The rows come from 5 hidden closed curves, with some noise, and rows from the same curve form a group. Each curve winds through 8 dimensions. The rows are also pushed far along 5 directions, which tell nothing about the answers.
(in the rows, 128 means zero)
Known rows, each followed by its group:
[ 84 125 105 150  94 151 146  62 143 141 140 104  96  75 180 198  90 151
 109 227 122 146 122 154  97]
K73
[128 130 119  91 125 140 133  90 119 122 135 142  81 117 130 130  96 161
 127 186 118 126 147 176 135]
K73
[138 128 123 122 127 125 123  80 154 109 103 122 111 132 152  94  87 130
 119 138 140 133 119 116 149]
K913
[185  93  87 178 131 128 127 154 115  79 151 133 129  94 120 117 116 171
 132 106 113 106 138 177 146]
K837
[156 106 132 172 143 113 131 139 139 140  84 117 155 123 126 129 138 120
 144  88 129 139  95  75 130]
K837
[104 165 122 114 142  99 153 154  74 166 134 135  73  88 130 147 113 191
 148 192 134 103 150 177 128]
K837
[ 56 157 101 142  95 155 124  88 151 156 154 106 106  71 169 175 114 144
 112 187 135 153 109 158  96]
K837
[142  92 117 150 109 161 130  93 184 139 118 155 155 134 120 147 129  99
 121 114 108 158  98  78 119]
K73
[139 117 102 203 113 150 124  96 152 102 144  91 126 122 153 159 143 107
  87 117  98 143 124 149 104]
K837
[144 116 130 131 129 163 106  87 185 119 113 163 137 178 103 103 130  89
 109 110 116 145 135  81 160]
K73
[121 125  99 119 115 130 147 120 128 133 137 108  97  83 144 142 128 158
 141 152 122 138 107 171  95]
K493
[ 86 148  94 115 109 133 136 100 134 135 143 121  69  76 170 153 107 171
 119 210 123 132 135 176 100]
K913
[ 83 177 142 107 137 180  95  97 147 128 101 144  90 147 104 111 120 115
  99 174 138 130 154 134 165]
K837
[167 110  98 156 126 147 129 132 108  80 158 118 134  91 138 143 140 152
 117 114 124 121 145 132 133]
K913
[123 134 146 135 146 125 116 146 131 157 117 171 126 165  90 132 155 122
 132 124 118 127 138 121 144]
K669
[192 151 146 101 152 122 136 175 121 118 104 138 130 152  90  39 124 112
 160  90 160  86 164  85 205]
K837
[138 117 118 160 118 108 151 152 157 165 108 105 161 106 146 131 150 103
 151  84 131 145  79  68  96]
K493
[146 108  94 144 106 122 145  91 160 125 131 108 101  99 165 123  95 145
 133 157 115 135 115 161 115]
K493
[163 136 102 100 122 122 146 195 163 119 123 136 142 112 128  51 129 115
 165  99 149  98 143  63 153]
K913
[153  88 134 138 111 108 158 148 105 136 137 125 156 101 121 157 121 143
 158 113 137 128  80 161 105]
K669
[ 63 160 136 121 120 129 132  82 141 148 116 117  90 143 134 137 109 125
 110 172 154 133 108 150 129]
K669
[106 147 114 109 113 114 137 152 160 151 112 120 115 102 152  94 104 128
 148 153 138 121 118 124 117]
K669
[197  81  94 194 131 124 111  95 162  75 147 123 130 157 137 103 127 125
 106  78  90 131 143 154 145]
K493
[138 119 100 115  98 148 151  75 155 105 154 122  91 111 151 120  88 139
 122 178 136 122 137 159 142]
K73
[ 85 172 180  98 144 111 131 132 104 199 106 141 119 159  96 143 159 112
 143 124 154 140 105 124 129]
K669
[131 118 108 141 103 124 152 113 137 113 162 119 121 113 154 145 117 134
 125 155 144 116 133 131 129]
K73
[151 108  98 110 109 126 145 110 137  99 118  91 113  70 173 104  77 155
 143 149 130 129 109 155 110]
K837
[224  88  83 164 127 112 123 125 147  56 166 117 141 139 146  63 105 130
 117  55 101 110 153 154 152]
K669
[136 109 122 110 138 136 109  89 100 105 150 125 100 125 124 149 132 166
 126 143 101 145 142 204 119]
K493
[121 134 114 111  97 142 125 114 187 137 123 125 126 106 158 106 119 107
 133 142 135 145 108 113 115]
K913
[154 108 118 131 116 155 115  83 156  98 144 146 119 149 119 114 110 121
 110 130 113 134 138 160 149]
K669
[176  82  90 225 115 132 128  63 114  70 172  92 116 100 166 185 121 161
  87 121 101 139 124 200 115]
K913
[147 141  99  97 131 145 127 152 162  71 121 125 106 143 116  33 107 122
 136 131 156  85 169 103 186]
K493
[123 149 139  79 148 142 104 111 129 126 118 137  96 158 104  91 144 131
 133 129 126 135 150 148 152]
K493
[132 120 102 155 125 135 151 130 130 152 131 114 142  82 136 158 147 141
 147 110 132 144 103  77 113]
K837
[144 145 147 175 136 170  71  98 187 103 135 139 158 220 106  93 165  46
  75  63 110 140 167  84 177]
K669
[137 134 142 153 136 149  98  84 143 107 106 126 119 156 118 116 133 110
  97 107 128 144 116 146 149]
K913
[157 133 131 112 128 139 135 139 113 100 142 121 132 134 115 101 134 114
 122  96 134 115 137 135 140]
K493
[105 154 138  96 102 157 126  54 163 121 101 100 106 108 171 107  68 111
 114 182 167 139 114 113 149]
K913
[133 140 135 107 126 143 113 125 128 112 126 156 106 135 114 109 113 131
 110 146 119 121 139 173 138]
K913
[152  97 100 115  99 113 166 121 150 138 127 137 119  84 149 119  78 154
 157 155 127 126  92 148 112]
K669
[120 154 119 124 108 108 177 140 113 168 139 124 102  87 150 134  82 144
 136 173 135 106 120 156 114]
K669
[108 154 160  99 135 131 121 104 145 162  79 138 128 138 127 114 120 108
 134 130 153 147 100  76 140]
K913
[140 151 131 137 123 125 134 117 158 129 116 111 123 143 143  90 119 100
 129 124 156 116 140  88 164]
K913
[104 154 147 131 139 137 122 157 110 147 110 138 141 125 114 137 131 118
 120 135 133 122 135 101 131]
K837
[100 141 159 121 116 168  98  80 145 121 130 130 143 162 124 142 128  80
  83 125 119 155 121 138 121]
K913
[136 116  99 197 120 129 137 108  95 100 174 114 106 111 148 188 128 149
  72 136  80 127 137 211  85]
K493
[109 136 113 113 125 134 137 161 178 138  92 132 157 129 114  73 127  95
 144  83 155 128  89  37 132]
K669
[ 89 154 142 136 145 144 101 134 129 135 102 124 132 147 122 137 155 102
  98 119 111 143 131 102 109]
K837
[112 138 124 155 134 136  87 104 151 110 137 143 131 160 132 119 126 117
  89 116 116 135 149 127 145]
K837
[115 138 134 121 123 123 145 108 138 148 124 134 113 153 123 118  94 114
 118 147 120 122 126 140 130]
K73
[138 116 119 136 130 118 101 148 167  85 143 150 152 184 119  80 152  97
 110  69 129 119 139 101 143]
K73
[124 135 132 112 139 127 106 158 120 111 112 150 127 128 115 105 127 135
 118 117 118 123 128 148 122]
K913
[101 133 150  93 127 128 150 116 101 170 119 145 126 115 121 172 125 138
 140 162 134 140 112 108 108]
K493
[110 167 106  82 127 116 130  61 126 102 132  82  49 110 184  79  64 171
 125 200 153 113 168 176 158]
K837
[141 136 122 110 127 166 125 116 156 126 119 142 132 133 113 105 135 104
 122 112 125 138 133  83 143]
K837
[121 138 135 104 134 104 149 110  74 154 149 116  88 107 131 160 129 174
 145 156 131 131 124 203 112]
K669
[ 84 192 200  83 162 130  94 131  95 176 109 145 131 185  95 134 186  93
 121 109 150 145 147  92 147]
K913
[195  77 103 122 107  84 171 209 112 120 149 142 158  61 142 123 127 168
 190 112 140 103 104 133 107]
K73
[102 149 145 152 164 150  71 126 120  93 136 154 130 214  70 116 179  98
  69  64 107 132 152 146 147]
K669
[159  76  81 166 123 103 144 126 137  77 148 106 126 113 150 124 122 160
 138 114 133 114 120 135 126]
K493
[130 140 137 121 131 129 143 111 112 154 136 136 116 125 124 152 142 134
 132 137 132 134 131 115 130]
K913
[119 116 113 189 130 114 129 160 106 121 172 157 124 154 104 179 167 137
  92 113  93 115 139 181 101]
K73
[160 109 117 166 136 151  95 101 136  74 153 100 139 158 124 119 158 111
 102  75 107 139 149 153 141]
K493
[143  99 133 158 114 127 117  95 160 135 130 130 151 142 149 151 121 110
 126 133 114 146 130 108 131]
K669
[122 100 110 150 103 153 133 109 177 130 133 162 144 133 125 150 117 106
 108 136 107 144 107 102 109]
K73
[160 135 125 169 137 115 140 170 121 126 131 134 145 144 114 115 150 105
 111  76 112 110 133 110 126]
K493
[113 162 152  91 148 123 121 165 107 177 109 157 133 121  94 111 142 141
 166 120 160 125 122 102 159]
K837
[136 136 137 130 171 102 122 144  36 121 141 151  84 135 103 165 144 190
 110 142  88 113 168 211 115]
K837
[153 109 112 140 128 101 131 122  64  57 182 102  97 122 144 140 114 176
 103 138 117 100 156 252 117]
K493
[126 115 105 150 121  94 137 162  98 119 156 105 118  84 157 160 144 171
 142 144 126 119 127 181  94]
K73
[181  82  93 199 147 127  98 146 129  48 155 139 151 163 115 115 146 129
  86  58  79 114 160 146 133]
K493
[160 126  90 127 140 125 126 113 152  80 124  97 119 132 154  61 104 129
 125 100 129 113 159  83 157]
K493
[158 130 150 137 154 109 120 185 116 111 119 159 154 183  85  81 132 108
 131  84 138  87 161  97 181]
K669
[144 123 125 125 135 145  93  64  97  75 157 118  92 123 143 147 133 164
  93 134 113 147 147 216 128]
K913
[113 137 119 131 120 106 150 202 140 150 120 122 153 113 125 108 143 112
 152 107 142 110 108  94 107]
K73
[165  92 113 140 124 125 115 104 133  86 146 123 133 122 150 131 129 147
 127 118 120 135 139 139 133]
K73
[148 126 140 110 140 126 130 157 124 137 123 176 130 157  88 110 132 123
 134 119 120 113 142 119 148]
K73
[118 194 162 129 155 141  87  95 112 109 149 152  90 225  94  88 128  94
  59 118 116 108 200 179 186]
K669
[115 131 144 135 147 129 132 179  96 163 116 143 152 128  89 156 158 124
 135 103 105 132 119 115 101]
K73

New rows. What belongs after each?
[123 111 120 181 132 148 110 133 157 123 104 120 170 135 130 149 161  90
  99  78 100 156 102  64  94]
K837
[ 97 133 124 113 132 129 135 128 130 143 133 135 133 140 118 138 148 120
 128 114 130 137 117  92 111]
K73
[ 93 171 142  84 117 153 136 145 132 166 109 133 131  88 135 132 138 117
 146 160 165 133 123  61 131]
K913
[104 135 107 151 118 144 125 130 176 118 127 120 134 152 125 102 128  90
 105 111 124 124 126  98 127]
K73
[ 82 165 161 109 148 153  67  88 129 128 118 138 122 173 113 126 147 109
  94 119 125 155 142 138 142]
K837
[132 129 147 107 137 146 103 145 137 124 112 146 148 144 106 110 144 109
 132 110 124 134 137 105 139]
K73
[103 123 131  89 126 132 116  98 141 116 119 120 122 137 136 119 126 129
 131 137 143 143 117 120 125]
K493
[149 129  96 100 125 137 115 132 163  67 101 126 111 111 145  40  75 139
 125 132 143 105 138 121 158]
K913
[128 107 116 167 108 169 111  35 174  98 120 119 115 137 156 152  94 108
  75 158  99 158 120 141 121]
K837
[ 86 159 139 127 115 149 137  75 147 154 122 129 103 146 134 156 129 102
  97 162 137 144 120 105 123]
K493
[178  85  84 142 116 135 166 123 178 101 128 132 159 133 124  81  97 107
 138  80 126 118 113  46 145]
K73
[189  83  60 136 115 139 163 123 148  64 156 104 131  93 142  89 101 150
 143 101 131 108 136 100 144]
K73
[114 135  97 132 125 123 161 123 141 143 126 129  95 111 137 130 107 151
 135 172 132 114 137 109 132]
K73
[146 120  99 144 149 138 121 110 113  96 156 143  88 151 101 129 149 158
 108 120  98 122 161 172 141]
K73
[ 91 158 128 126 108 146 130 116 145 145 123 105 130  92 153 127  98 123
 132 164 163 128 121 109 143]
K837
[160 131 144 149 141 131  98 149  92  88 124 134 135 116 122 126 140 143
 113 106 133 118 137 166 146]
K913
[214  74 104 203 150  78 126 183 112  92 152 150 174 151 122 111 138 137
 125  39  85 105 146 123 133]
K669
[ 93 148 144 147 130 131  95  81 162 139 119 134 104 179 134 132 134 105
  94 150 116 142 142 144 137]
K73
[115 123 126 123 116 128 131 133 133 138 129 104 153 103 146 140 139 116
 132 107 129 148  95 117  89]
K913
[115 139 117 120 147 138 112 106  98 105 154 128  86 137 119 146 156 161
 113 144 119 128 166 166 135]
K73
[155 131 139 127 142  73 149 147  94 151 132 137 115 138 128 115 113 151
 149 124 130 106 137 153 140]
K669
[ 79 132 146 169 118 130 105 133 131 163 136 122 149 125 138 204 189 109
 113 130 119 162 102 137  80]
K73
[144 106  74 119 114 125 167 105 150 111 131 108 101  80 160 109  80 170
 157 170 145 113 133  97 144]
K669
[127 153 164 152 172 110  73 163  90 123 138 165 144 199  86 121 172 117
  97  74 109 117 171 147 155]
K837
[115 160 138 115 123 124 142 133 150 156 121 117 127 146 132 100 130  93
 135 127 149 121 135  86 142]
K913
[129 104 123 135 113 129 111 107 135 104 147 121 140 114 159 156 133 134
 119 137 124 142 126 144 111]
K73
[151 127 121 107 139 109 125 112 108  86 153 113 104 157 130  82 109 142
 120 113 127 107 160 177 151]
K73
[ 86 138 126 152 101 172 121 114 183 156 108 135 147 118 136 160 137  79
  95 143 108 160  97  86  88]
K837
[ 79 166 118 100 135 123 122 126 104 121 120 104  82 104 155 126 104 156
 109 185 122 119 150 169 105]
K837
[135 130 121 151 109 108 162 143 135 164 131 132 128 104 146 140 100 130
 139 153 127 115 119 124 120]
K669
[163 129 134 178 134 125 119 114 135 109 132 117 136 155 129 119 144 106
 109  92 133 123 138 116 159]
K913
[104 162 158 117 126 154 100 122 149 127 117 142 123 170 114 108 123  88
 102 155 134 119 161 125 161]
K73
[158 104  73 126 114 125 144 108 178  80 148 123 103 136 139  65 101 135
 127 113 126 112 133 135 144]
K73
[144  89 113 145 136 141  92  80 104  58 167 110 114 141 135 149 123 162
 104 138  99 133 165 212 134]
K493
[125 124 132 172 137 131 127 112 111 116 147 144 132 163 105 154 130 122
  89 107 114 121 132 143 134]
K669
[122 125 172 142 130 134 122 148 109 173 130 123 195 136 109 177 184  85
 138  69 130 160  95  85 101]
K669
[124 135 126 134 125 157 111 118 138 121 138 140 142 119 134 150 155 117
 112 122 129 144 137  85 129]
K913
[ 95 118 142 170 117 154  92  76 131 129 128 113 135 128 144 196 147 113
  80 131  92 177  95 188  74]
K837
[168 103  77 122  97 170 130  90 234  81 118 126 153 127 149  41  78  83
 119  90 133 134 114  43 158]
K669
[ 65 210 151  80 136 122 119 143 163 183  81 143  85 151 130  75 113 104
 130 183 156 115 149  91 154]
K837
[113 158 166 113 154 125 113 111 102 147  89 135  98 153 114 130 124 133
 119 156 129 130 138 146 144]
K837
[116 138 127 134 125 146 125  93 113 129 136  95 118  97 141 151 125 144
 129 142 144 144 119 150 133]
K837
[152 107 116 144 139 115 129 141 125 125 133 155 116 137 110 130 133 153
 137 131 111 118 141 146 139]
K669
[144 155 171 104 149 117  95 178 123 133 113 156 165 172  95  69 138  93
 135  75 145 112 148 101 172]
K837
[143 142 104  85 126 116 156 162 145 132 109 114 102  97 132  64 117 143
 173 133 153 110 123 115 139]
K493
[139  80  98 169 111 115 143 116 149 131 137 146 138 108 149 169 117 147
 125 137 100 141 102 122  93]
K73
[104 177 150  87 134 160 106 134 145 139 110 144 129 139 118 102 150  98
 126 134 160 129 152  54 163]
K913
[119 139 150 128 132 174  66  68 154  97 117 160 127 163 124 132 137 104
  76 129 120 158 140 125 149]
K913
[136 106 110 192 127 140 132 131 139 117 134 140 142 142 111 153 135 114
  94 103  93 131 117 130 110]
K913
[167 112 106 190 130 111 135 133 157 138 136 132 144 142 129 121 145 112
 124  73 109 132 119 101 131]
K669
[ 67 190 180  98 149 135 114 119 111 175  89 149 111 166 104 133 129 104
 108 159 146 131 136 104 144]
K913
[180 128 137 111 148  94 139 148  65 105 168 143  92 149 103 110 135 169
 141 124 128  91 175 212 162]
K73
[131 130 117 136 116 146 131  91 148 103 154 120 118 148 137 123 126 112
 108 136 142 122 151 113 154]
K73
[ 94 147 117 112 116 114 186 158 138 202 102 131 114  86 131 143 114 138
 168 176 149 120 101  71 110]
K73
[116 136 141 121 144 143 129 145  70 133 159 139 126 135  88 173 174 140
 119 115 112 132 141 163 111]
K73
[132 117 124 160 123 158  93 106 141  87 115 129 137 115 134 138 127 124
  92 116 119 146 109 149 121]
K913
[180 111  85 163 110 134 125  95 203  93 138 117 141 140 157  63  99  95
 110  75 114 132 128  94 148]
K669
[160 112 130 219 150 124  89 146 115  93 149 117 172 157 113 138 168 114
 102  48 118 124 142 128 153]
K837
[132 109  83 122 115 149 129  73 148  96 146 106  85  98 151 131 114 161
 122 153 110 146 124 180 110]
K493
[100 144 122 101 108 110 152 150 121 147 152 143  94 113 130 136 126 147
 137 170 136 115 123 188 105]
K73
[131 166 149 108 146 145 100 123 134 117 111 111 128 156 112  73 140 103
 132  99 162 121 152 100 186]
K837
[129 168 152 122 176 108 121 169  91 141 124 164  99 197  69  97 158 129
 124 114 126  91 187 123 180]
K73
[155  89  79 166 117 115 136 118 132  75 161  89 135 100 168 125 113 147
 114 102 109 126 124 151 101]
K913
[144 167 146  79 137 105 141 158 116 146 110 143 105 138 124  68  98 122
 138 136 133 101 148 136 146]
K493
[ 97 156 139 145 119 172 111  89 147 131 107 138 111 120 129 153 122 114
  93 169 138 142 123 123 140]
K913
[191  87  79 171 102 132 160  80 170  82 147  98 122 108 170 104  73 131
 123 133 126 114 136 112 153]
K493
[107 159 132 101 138 141 125 160 124 131 121 139 116 139  95  96 138 122
 131 125 141 111 139 126 145]
K669
[125 101 142 135 130 147 110 152 142 123 117 141 184 146 101 137 161  99
 135  80 129 143 104  77 123]
K669
[143 157 149 109 144 115 138 136  90 126 136 108 110 148 116 108 141 127
 136 118 150 106 155 143 157]
K493
[112 153 131  97 132 158 125 108  98 134 143 140  92 117 113 152 135 145
 111 162 112 137 147 173 119]
K837
[149 124 113 110 107 113 169 145 170 165  96 138 139  96 149  92  90 112
 155 127 133 128  90  68 112]
K493
[130 171 161  91 133 126 115 171 111 135  88 132 128 100 128  90 120 128
 148 142 175 110 128 115 158]
K913
[108  88 104 152 104 133 127 118 130 131 146 145 133  77 155 208 130 162
 118 168  95 155  99 162  63]
K73
[143 157 151 101 150 111 114 181  96 139 125 153 113 143  95 100 162 137
 143 107 128 112 146 167 141]
K913
[ 96 114 105 164  92 152 112 102 191 148 122 112 159  82 163 151 121 111
 128 124 132 170  66 111  94]
K837
[104 189 119  79 150 134 114 100 146 124 118 139  65 166 127  54  98 132
 111 164 138 107 190 111 182]
K669
[ 82 172 156  89 156 132 106 115 110 146 130 149  97 192  86 118 164 114
 108 119 125 133 150 146 138]
K73
[ 86 162 120 121 114 115 146 144 157 180 100 126 107  98 156 124 112 124
 138 174 134 131 110 107 103]
K837
[105 124 146 159 141 134 116 136 115 148 127 163 147 163  92 182 182 110
  98  97 105 147 112 110 100]
K493
